All rows are made from the same 11 directions, up to rounding. Whole rows:
In the rows, 128 means zero.
[[119  95  91 111 175  99 173 106 159 117 107 153 115 120 154 136 122 149
  104  83 147 107 125 119]
 [155 143  85 108 167 163 112 112 172 134 141 134 155  99  88 104 109 109
  125 122 111  89 136  92]
 [139 142 205 162 155 154 140 126 151  96 104  84 118 118 141 125 154  86
  157 168  83 126 126 148]
 [127 121 187  93 140 150 163 113 102 146 145 110 108 145  81 158 165 136
   86  76 167 162 172  87]
 [123 137 119 213 115 133 180 162 148 105 155 108  85  64 150 120 174 201
  145 105 173 134 126 105]
 [137 100 160 209 118 124 113 124  88 122 132 149 126 118 145 121 151  92
  144 163 163 188 162 130]
 [ 95  87 176 119 146  91 151 121 118 116 100 122  96 158 138 175 149 110
  104 110 138 172 156 123]
 [133 145 161 107 155 116 207  74 185 148  93  98 131 125 132 112 134 160
  103 110 158 136 106 126]
 [171 134 142 128  90 205  80 133  69 141 163 127 161 135 100  93 127 122
  129 136 144 140 158 135]
 [143  85 130 154 151 186 153 136 144  58 115 123 113 118 132 137 166 130
  163 104 121 136 172 106]
 [187 149 178 131 104 160 140 103  89 129 121 104 111 175  55 166 146 112
   76  84 123 164 103 131]
 [132 132 198 147 102 152 145 117 105 119 112 109 141 147 151 112 154 119
  170 171 133 163 137 158]
 [166 119  93  72 167 158 126 123  72 139 161 174 132 136 133 124 109 139
   85  59 128  43 114 148]
 [153  45 126 166 111 178  98 148  83  49 101 139 112 161 145 151 143 108
  134 103 120 173 176 148]]

Rows cut short, each followed by the rest of it:
[124 144 112 142 151 108 121 101 123 186 168 175 159  91 110  97 126 102
 137 158 177]	[134 155  82]
[139 176 161 184  67 129 145 136 115 134 135 105 126 125 131 116 151 153
 167 168 136]	[155  89 151]
[108 105 134 101 180 125 114 114 181 154 120  97 139  91 136  94 102 124
  71 123 151]	[129 172 108]
[127  95  62 141  82 164  49 164 136 109 134 122 153 116 121  99  96 139
 132 143 129]	[155 169 120]
[130 125 138 101 200 119 108 110 147 119 113 148 137 132 123 143 115  44
 137 150  68]	[ 84 131 124]
[134 138 104 143  65 132  89 156 131  95  98 107 138 155 152 122 101 138
 161 166  77]	[128  81 186]
[102  95 105  89 145  79 161 127 130 108  96 145  99 160 163 169 118 151
 102  80 119]	[109 103 150]
[131 127  71 115 140 117 162 139 155 125 137 123  98 106 127 137 120 197
  78  53 147]	[ 91 101 115]
[ 65 111 143 105  85  87 148 151  60 128 145 176 119 172 160 168 164 141
 199 147 149]	[155 152 126]
[119 129 104 113 139 164  96 175 137 102 159 113 110 108  94 149 138 128
 133 105  93]	[ 97 156  90]
[118 129  98 110 149 115 135 120 152 145 144 140 123 115  85 145 130 128
 108 101 144]	[131 146  73]
[126 153 197 131 150 138 104 135  73 164 175 133 127 117 109 131 152  76
 130 154 128]	[120 157 115]
[121 123 111 189 135 101 106 142 108 150 171 157 110  88 105 137 142 109
 112 128 168]	[155 158  81]
[163 148 156 145 115 150  99 165  80 100 142 104  84 151  92 179 141 107
  95  93  70]	[105  92 152]
[109 132 135 175 148 114  74 154 138 160 165 112 123  67 121 105 121 100
  99 159 146]	[140 167  97]
[ 97 114 151 104  97 119  71 181 102 105 116  91 105 162 142 162 114 116
 112 136  74]	[130 127 167]
[112 140  71 139 122  46 178 108 138 143 123 180 111 137 128 163 127 154
 132 107 151]	[128  75 113]
[117 142 108 100 102 173 148 152 135  90 126 132 157 129 190  91 134 174
 233 164  94]	[ 68 110 169]
[155  94 119 155 124 171  76 161 119 100 135  92 102 115  98 138 121 127
  61  82 123]	[147 159 120]
[140 163 195  70 110 139 110 107  93 171 125 101 151 173 103 125 113 101
 102 146 110]	[131 111 160]
[117 108  66 150 109 123 115 143  80 122 164 209 148 120 157 117 135 132
 198 148 153]	[116 148 118]
[ 71  90 101  86 127  69 101 150 109 134 125 156 114 155 144 167 110 120
 111 118 127]	[137 149 122]
[155 113 131 125 150 179 173 128 121  79 118 135 124 126 174 113 148 157
 163 102 115]	[ 76 118 161]
[183 131  86 118 114 184 177 103 141 100 121 134 134 140  94 126 138 179
 129  67 142]	[118 106 116]
[118 114 124 155  93 151 175 156  97  84 139 144 110 130 170 133 173 187
 195 116 149]	[127 133 138]
[158  94  82 197  72 136  90 154 105  83 105 131 120 137 162 119 107 149
 123 127 125]	[153 103 180]
[179 146 132 127 114 134 111  95 124 132  96 122 147 163 107 124  97  98
 101 135  97]	[130  76 170]
[125 164 135 139  78 103 121 169  82 134 153 116  87 149 106 174 139 154
 110 104 111]	[123  80 143]
[125 113 169 159 125 136 101 134  75 132 136 147 149 123 191  90 130  99
 164 185 136]	[127 147 175]
[102 117  88  86 151  79 100 145 131 105 112 159 109 165 114 193 109  81
 131 118  58]	[ 94 106 124]
[101 111 101 114  87 143  87 171 118 104 141 124 123 144 102 155 134 133
 153 129 112]	[152 163 101]
[125 136 136 132  90 162  83 177 122 111 142  81 115 126 109 133 129 141
 121 129 101]	[135 138 132]
[139 139 121 142 168 122  81 135 136 166 162 118 121  83  92 118 107  96
  59 116 133]	[113 143  98]
[154 108 114 217  79 134  97 146 117  98 111 116 122 118 156 108 120 138
 128 150 138]	[171 115 166]
[109 192 131 125  77 129  70 163 119 188 193 100 133 109  39 135 130 124
 118 154 135]	[157 145  68]
[158 139 125 143  86 193 149 158 103 109 155 100 115 113 135 106 149 209
 126  85 152]	[111 119 145]
[125 115 103 133 125  78 122 120 197 104  58  86 109 147 135 149  86 129
  75 119  90]	[148  77 159]
[128 192 219 141  84 131 148 121 111 136 116  96 140 159 130 128 157 105
 198 205  92]	[146  87 166]
[119 114  88 127 131 117  67 154 138 138 126 119 145 100 187  79  71 137
 100 151 115]	[ 87 116 178]
[ 93  97 152  91 178 145 148 140 141 103 134 126 110 122 126 155 161 116
 144 106 120]	[117 188  86]
[145 118  83  95 126 153 112 112 148  93 100 155 160 163 108 136 111  96
 177 143  79]	[116 123 126]
[153 112  65 145 200 131 109 114 164  98 126 178 136 100 111 135 115  64
 145 127  86]	[ 81 132  95]
[ 81  78 145  93 184 106 152 131 117  96 111 166 120 141 192 149 146 101
 173 134 111]	[ 98 164 136]
[144 126 116 115 225 125 199  74 187 115 112 161 130 104 121 133 145 100
 145 105 122]	[ 83 127  86]
[178 128 150 162 167 168 197 113  95 101 143 150 104 111 150 126 171 149
 136  79 145]	[ 82 110 142]
[184 128  89 158 168 131 146 114 126  99 118 159 113 119 144 132 116 120
 109  90 100]	[ 64  69 160]
[125  94  92 212 141 119 131 157 158  71 124 132  85  91 127 156 154 127
 139 111 127]	[152 147  92]
[150 170 164 107 106 126 110 127  84 144 136 123 122 172  80 166 129  92
 116 129  86]	[122  88 143]
[114 122 177  94 185 121 159 103 181 130  95  85 119 122 131 131 129 113
  93 118 117]	[124 140 122]
[105 160 174 189 142  84  93 139 129 160 161 122 105 100  63 166 156  49
 125 175 123]	[179 156  63]
[ 94 163 112  67  80 100  78 121 119 205 152 135 177 148  89 109  91 123
 127 173 147]	[155 138 107]
[110 173 157  97  75 114 135 135  27 202 198 169 141 149 117 127 149 155
 148 137 181]	[128 126 125]
[130 142 128 114 191 119 141 107 161 145 120 136 154  89 195  72  99 118
 138 160 112]	[ 49 101 168]
[107  80 145  59 156 127 149 126  98 131 131 130  99 158 115 171 139 146
  63  47 157]	[135 173 105]
[ 95 132 131  89 118 139  85 152 137 129 132 115 149 134 126 122 117 108
 163 169  95]	[123 155 122]
[137 169 200  92 169 121 179  89 139 125  99 121 129 163 120 155 149  78
 162 150  71]	[ 96  86 146]
[127 132  84 146 110 155 131 153 126 141 178 134 127  81 120 100 139 189
 129 103 180]	[122 154  91]
[134 107  91 135  63 144 139 138  76  93 131 173 131 174 123 154 151 155
 187 116 141]	[160 131 128]
[124 117 163 142 136 105 111 132  78 128 133 150 112 151 127 163 141  78
 125 137 115]	[140 134 136]
[129 188 128 162  86 118 117 160 101 122 165 142 109 139  69 178 162 103
 189 155  84]	[127  94  99]
[105 129  99  73 111 130 159 116 160 124 121 133 137 154  85 153 139 154
 155 108 134]	[149 144  79]
[121 128 128 101 117 124 142 116 120 156 132 127 139 132 139 109 119 161
 108 116 163]	[132 130 135]
[141 134  91 117 144  95 128 129 124 127 116 146 118 134 163 131  94 137
 101 108  99]	[ 67  64 177]
[186 135  76 169 127 146 108 139  88 113 149 164 121 117 135 121 113 132
 113  99 112]	[ 75  79 161]
[108  97  86 139  44 117  79 137 141 124 100 115 151 158 112 123 101 146
 130 155 152]	[223 153 123]
[147 143  29 185 126 122 141 118 186 128 144 161 143  72 108  98 120 158
 155 130 158]	[124 114  80]
[137 120 137 125 123 180 108 151  56 100 167 177 139 144 122 142 163  92
 205 144 106]	[106 165 118]
[104 121  84 146 173  79 150 136 131 127 138 182 123  90 208 110 119 137
 161 140 130]	[ 58 102 151]
[184 116 149 177 153 124 112 112 124 138 110  91  98 111 125 120 101 121
   4  79 142]	[136  97 166]
[123 104  99 155 113 132 135 154 138  80 112 126 110 125 160 136 134 156
 151 118 116]	[124 121 144]
